Every row belongs to one group in each of 4 separate groupings. Each group adds its own fixed numbers to the row, and there is some noise. The rows also spread widely along 12 directions, which tell nothing about the answers.
In the rows, zero is written as 128.
Known rows, each followed by its group in each grouping:
98,101,102,124,101,145,142,107,134,143,134,163,105,149,152,123,164,151,124,123,150,115,105,134,141,130,98,154,117,147,147,147,132,140,107,139,125,116,119,132,174,97,114,123 => S zireb J762 tane
136,128,138,128,133,126,128,136,134,143,105,107,136,135,113,127,105,117,141,111,123,142,134,151,113,148,118,126,140,135,132,109,120,139,138,134,118,107,126,158,132,125,119,128 => S zireb J635 funil
121,128,112,150,132,148,147,119,148,103,141,116,153,120,125,132,150,133,152,121,135,123,124,150,113,147,142,125,130,106,130,118,154,129,137,156,159,135,133,113,90,124,128,122 => T lin J295 tane
123,143,123,111,133,132,154,128,113,153,97,118,134,129,112,133,129,142,142,110,121,130,130,131,115,129,114,149,115,120,128,90,124,131,148,132,129,107,113,185,143,125,124,122 => T fisi J635 tiso
134,127,130,122,114,135,133,124,141,122,124,130,137,129,119,119,122,114,136,109,122,126,130,132,121,131,122,125,125,139,130,130,124,143,134,133,130,131,133,131,127,139,132,123 => R gigam J762 rov
115,135,124,128,138,115,118,153,150,132,156,152,119,135,103,118,144,134,125,141,126,92,143,92,147,121,135,107,107,107,95,116,127,109,134,104,154,122,139,121,84,160,119,120 => R fisi J295 dasin
143,136,133,124,112,142,155,103,140,115,113,114,144,117,130,118,100,103,122,113,106,157,94,161,93,120,109,124,139,155,149,161,135,148,127,151,107,147,119,156,139,140,130,120 => R gigam J762 rov
140,126,133,133,132,108,135,141,124,113,141,146,125,124,136,129,133,158,121,133,134,117,122,101,132,136,132,127,126,119,108,120,136,109,129,123,139,104,131,131,119,128,127,119 => T lin J635 Dera
113,129,99,159,121,156,138,134,135,134,126,96,124,118,122,125,142,112,133,112,136,125,127,146,115,146,143,142,122,107,140,106,117,142,148,150,137,151,127,112,103,124,112,124 => R gigam J762 dasin
108,127,113,127,136,134,142,134,133,142,128,128,122,135,127,120,145,139,132,121,128,134,124,131,119,137,124,121,131,121,125,119,147,118,124,126,133,116,116,142,120,119,114,122 => T gigam J635 Dera
124,116,128,117,97,153,148,118,123,127,140,160,130,142,114,127,137,118,137,100,125,102,135,138,142,145,108,159,123,164,146,128,113,155,131,135,131,111,131,132,163,106,131,106 => S zireb J762 tiso
96,114,113,157,138,149,131,118,147,133,170,142,128,156,130,124,167,127,127,136,140,106,131,141,137,125,125,110,136,115,144,138,162,126,100,116,157,126,130,94,100,100,114,120 => T fisi J295 funil
131,143,146,126,119,118,111,131,116,106,142,133,134,114,122,125,104,109,120,135,124,126,137,127,132,127,144,130,140,139,126,141,119,112,114,98,110,146,129,122,136,143,128,133 => S fisi J762 funil
120,128,135,102,121,126,136,94,112,139,130,165,131,152,139,133,144,121,113,133,125,111,142,111,144,94,105,128,106,136,141,141,144,143,101,78,140,133,122,146,153,127,139,133 => T gigam J762 Dera
183,100,141,135,112,81,91,115,147,115,100,145,121,161,178,131,108,133,123,133,147,134,123,106,148,106,102,111,109,138,128,133,108,174,106,117,150,100,169,119,141,137,157,166 => R lin J295 tane
124,122,138,145,131,127,162,134,133,138,172,148,111,121,101,135,132,163,108,140,115,104,94,109,131,159,119,144,132,125,120,135,133,107,147,152,129,89,114,140,141,119,108,82 => T fisi J635 dasin
106,123,110,124,123,142,151,128,130,135,130,138,123,135,128,121,152,140,128,123,128,122,115,129,122,125,115,131,122,131,136,126,144,121,119,135,135,122,120,143,133,114,117,114 => T fisi J295 rov
131,110,135,107,106,123,128,114,147,136,139,182,117,165,130,115,121,114,115,118,123,115,120,124,145,115,87,116,127,176,134,162,124,152,104,105,124,104,138,141,159,126,126,118 => S zireb J762 tiso
131,118,125,131,149,126,157,137,74,133,132,149,129,141,160,143,167,188,104,133,146,133,138,111,125,120,116,130,134,127,133,123,172,83,85,103,124,90,103,125,143,55,136,115 => T gigam J635 dasin
147,105,123,142,111,113,112,109,170,115,109,118,151,158,139,127,134,135,178,106,149,138,146,140,136,174,123,123,134,117,130,98,135,170,135,161,159,93,158,100,125,121,149,154 => T gigam J635 tane
117,127,128,169,113,164,111,89,139,145,119,63,117,121,137,130,88,62,114,137,126,162,100,196,100,125,134,137,161,116,196,162,116,168,112,133,99,186,122,119,140,132,98,142 => R gigam J635 rov
124,134,166,120,127,122,147,135,101,135,185,148,134,119,70,146,128,167,131,137,110,103,147,107,156,185,140,160,146,120,113,114,131,87,142,121,126,80,111,132,162,112,123,88 => T fisi J762 tiso
166,127,122,136,103,127,141,131,131,90,99,116,135,116,154,115,98,114,127,106,124,153,101,145,103,137,123,124,136,166,130,133,118,144,137,157,115,133,138,132,128,129,141,125 => T zireb J762 dasin
152,118,145,121,124,102,143,77,136,121,125,157,146,144,151,141,126,134,115,139,131,116,110,114,127,95,93,129,100,124,137,155,141,163,116,109,143,123,136,158,153,138,146,138 => S lin J762 Dera
137,112,130,155,125,126,129,101,133,105,155,150,144,145,148,140,150,131,118,138,153,102,140,125,138,123,127,123,120,112,136,143,154,138,103,111,150,129,142,86,118,105,141,128 => S zireb J762 dasin
152,123,118,169,129,117,150,92,160,95,136,114,151,107,148,145,132,143,132,140,155,121,91,134,108,138,137,140,114,89,126,144,147,144,144,173,152,140,140,113,108,139,136,126 => S gigam J635 tane
119,121,123,158,105,186,158,77,108,94,163,138,146,116,137,156,155,106,126,123,136,88,127,150,135,127,138,176,114,125,183,143,139,165,124,144,166,162,128,93,136,100,143,108 => T lin J295 tane
146,108,142,146,129,157,152,117,104,139,120,113,147,149,122,149,129,114,132,93,119,127,142,156,119,145,103,146,136,146,177,106,124,170,129,137,145,100,129,135,145,75,146,120 => S lin J295 dasin
138,116,119,131,104,150,142,117,141,107,123,152,141,152,150,115,138,95,126,93,131,108,126,136,123,103,102,119,115,161,150,132,126,174,113,125,147,131,147,120,126,114,150,128 => S fisi J762 rov
116,137,118,131,148,154,154,192,105,131,138,114,123,118,113,107,131,125,119,102,109,146,132,154,99,143,133,104,158,161,124,117,144,78,115,114,109,119,104,141,95,95,105,98 => S zireb J295 Dera
133,126,108,119,107,121,134,124,142,120,116,151,103,119,148,118,122,113,106,134,129,113,94,106,125,96,123,126,97,143,124,151,108,139,127,127,133,153,136,144,128,164,119,125 => T gigam J295 rov

New rows, each followed by its group in each grouping:
154,117,125,143,114,106,129,143,127,100,129,134,124,115,149,131,131,162,131,128,152,124,124,103,133,160,148,142,130,119,111,116,124,110,129,155,131,106,140,97,132,116,134,124 => T gigam J635 rov
141,123,138,142,128,123,142,94,116,122,137,139,144,136,144,145,136,133,114,134,139,114,120,124,127,109,111,141,115,120,145,143,143,146,110,117,136,126,129,133,151,108,141,130 => S fisi J762 funil
107,118,111,125,129,119,137,139,122,152,123,151,118,145,129,134,171,164,133,122,150,99,142,97,144,129,113,147,99,107,118,92,128,125,129,120,147,99,125,144,138,108,123,128 => S fisi J635 dasin
156,116,138,149,116,136,145,134,136,117,129,122,137,136,124,130,118,138,139,100,122,128,120,135,120,163,112,136,139,143,134,113,120,151,142,168,136,88,138,121,133,104,143,115 => R fisi J635 dasin
133,131,151,121,121,129,112,98,121,133,120,127,137,134,128,143,120,121,136,138,135,120,156,129,139,117,123,144,120,106,143,127,129,144,114,105,127,134,131,134,147,132,132,141 => R zireb J635 rov
130,132,121,126,142,96,114,172,131,137,131,152,103,134,124,118,134,139,111,139,135,104,143,77,141,119,140,99,113,116,86,105,123,98,130,87,141,107,135,126,90,151,116,122 => T gigam J635 dasin
137,103,107,172,117,123,122,122,144,96,143,108,129,125,157,131,140,145,138,136,156,146,114,143,120,172,154,127,147,109,139,136,145,119,115,167,137,130,143,66,116,103,127,135 => T gigam J295 dasin
159,126,162,117,120,102,119,130,128,121,122,127,144,135,111,130,103,135,148,113,115,135,151,118,138,153,120,128,131,130,117,107,113,143,141,121,130,96,142,141,142,141,144,140 => R lin J762 Dera
136,128,128,129,129,116,124,150,100,109,127,126,137,124,146,129,140,159,135,123,140,146,141,130,126,142,137,128,142,134,121,118,146,91,101,122,119,112,126,118,135,98,136,137 => S fisi J295 tane
127,138,124,106,125,129,140,106,131,148,87,118,131,143,134,116,108,91,123,114,110,151,119,144,106,96,100,111,117,144,145,132,128,163,124,101,121,143,120,184,139,152,125,144 => T gigam J762 Dera
107,124,125,106,108,122,127,121,152,145,128,143,120,147,104,115,127,127,144,121,115,130,124,124,138,154,109,127,131,139,122,122,121,135,139,132,120,110,126,155,151,150,114,126 => T fisi J762 dasin
136,134,144,96,124,98,126,81,143,117,103,147,155,149,148,130,124,141,144,139,130,147,130,125,122,101,98,112,126,121,127,148,166,135,102,111,124,117,128,162,152,144,146,153 => T fisi J635 rov
112,130,120,111,117,128,116,150,131,124,128,143,124,131,124,112,139,141,143,119,128,131,142,122,135,133,128,123,130,138,117,123,128,104,115,123,121,122,130,124,126,133,121,132 => R fisi J295 rov
143,138,126,152,131,133,146,157,180,113,144,106,135,120,92,103,93,105,141,109,104,139,97,158,96,167,132,95,161,139,109,125,131,132,161,168,128,109,135,137,79,153,113,99 => T fisi J635 tiso
88,132,83,110,103,147,91,172,125,139,106,154,79,142,145,97,146,88,124,115,140,103,156,114,154,95,141,116,102,158,121,106,92,126,111,76,137,159,138,120,103,151,105,141 => T zireb J295 tane
142,124,150,121,135,105,150,95,123,117,150,149,152,134,126,144,135,166,123,148,127,134,126,115,128,142,115,122,137,120,123,152,171,108,113,121,127,100,117,131,149,113,141,116 => T gigam J762 dasin
131,128,136,125,117,118,105,136,96,108,137,143,120,132,150,127,124,129,112,143,131,134,145,118,144,121,140,123,142,144,134,139,133,96,86,86,115,135,130,104,142,115,134,139 => T fisi J295 dasin
128,124,128,139,122,154,119,117,108,125,115,126,143,155,150,132,144,112,136,107,139,129,162,145,130,114,115,127,133,132,160,111,143,153,95,104,137,126,134,105,128,87,149,149 => R fisi J635 dasin
126,152,155,107,152,116,137,102,105,120,136,120,168,116,106,150,128,144,141,152,117,144,158,133,122,133,144,125,137,99,124,131,176,89,115,97,131,131,111,148,128,134,136,131 => T gigam J295 tane
132,127,133,131,127,138,132,144,136,121,139,131,123,127,121,113,111,114,119,121,109,140,112,142,113,124,118,104,148,154,133,151,131,118,116,128,117,128,127,135,111,132,116,112 => R lin J295 rov
129,125,101,188,127,184,153,172,119,140,132,97,95,123,139,112,123,86,88,97,120,116,94,160,97,117,125,126,138,153,163,120,103,151,131,142,130,140,123,113,91,93,106,96 => R fisi J635 dasin
113,148,106,139,125,119,130,120,134,81,146,136,140,85,143,128,149,136,121,157,157,109,122,113,123,114,168,133,108,87,102,148,149,85,126,117,127,189,128,103,90,161,117,131 => S zireb J762 dasin
129,112,124,143,102,138,138,96,127,111,139,134,125,136,158,125,131,130,115,130,139,133,98,144,128,128,112,140,139,142,159,160,140,142,100,140,118,131,128,112,162,102,128,123 => T fisi J762 rov
152,139,139,127,139,108,138,135,117,131,116,129,128,125,128,132,111,131,114,136,116,124,118,111,120,108,122,122,114,130,120,122,123,124,133,115,136,114,128,159,124,138,134,122 => T fisi J295 funil
115,144,124,131,133,136,108,182,92,136,131,126,102,123,116,117,128,100,102,122,123,108,165,106,143,118,154,116,127,131,119,91,101,104,125,63,127,140,127,119,92,132,113,123 => T lin J762 dasin
120,126,157,89,142,111,118,118,124,142,137,161,141,163,118,123,126,142,135,133,109,154,153,132,134,123,101,93,150,155,126,156,164,101,84,90,112,98,119,149,148,122,130,136 => R gigam J295 funil
164,141,144,114,117,99,113,137,107,101,103,128,135,102,134,139,109,136,134,133,131,119,146,96,134,119,148,149,101,114,112,106,101,123,141,122,135,138,145,138,128,159,146,143 => R lin J295 rov
104,142,134,95,147,123,146,114,106,131,115,118,171,138,108,138,159,167,168,124,123,154,169,140,119,147,122,123,139,104,123,100,183,88,117,117,128,106,107,159,133,107,137,141 => T fisi J295 dasin
134,117,155,131,134,117,134,104,127,137,158,142,135,150,115,140,129,144,116,149,124,119,140,120,143,141,114,121,137,116,132,141,153,122,113,100,134,98,125,128,142,110,126,113 => T zireb J762 dasin
121,120,116,140,112,134,147,135,125,110,158,154,121,112,128,128,151,147,123,119,138,98,116,112,137,147,136,153,114,127,120,128,118,120,137,144,138,129,128,116,133,122,122,109 => S lin J762 Dera
154,127,111,158,115,148,143,198,132,103,135,114,101,108,128,94,101,104,108,94,115,130,97,142,108,156,147,111,153,178,111,116,101,118,147,153,120,116,134,109,86,119,114,89 => T zireb J762 tane
105,115,127,174,140,144,114,114,134,143,168,113,117,137,127,142,151,135,121,156,153,113,142,141,139,144,141,134,140,80,146,131,146,120,111,115,138,134,128,81,110,100,103,124 => R zireb J635 dasin
167,138,122,152,132,140,155,151,106,80,127,130,146,101,148,132,124,114,109,114,133,109,126,125,101,106,144,122,114,141,126,125,136,122,130,127,147,148,135,113,82,118,150,108 => S zireb J295 dasin
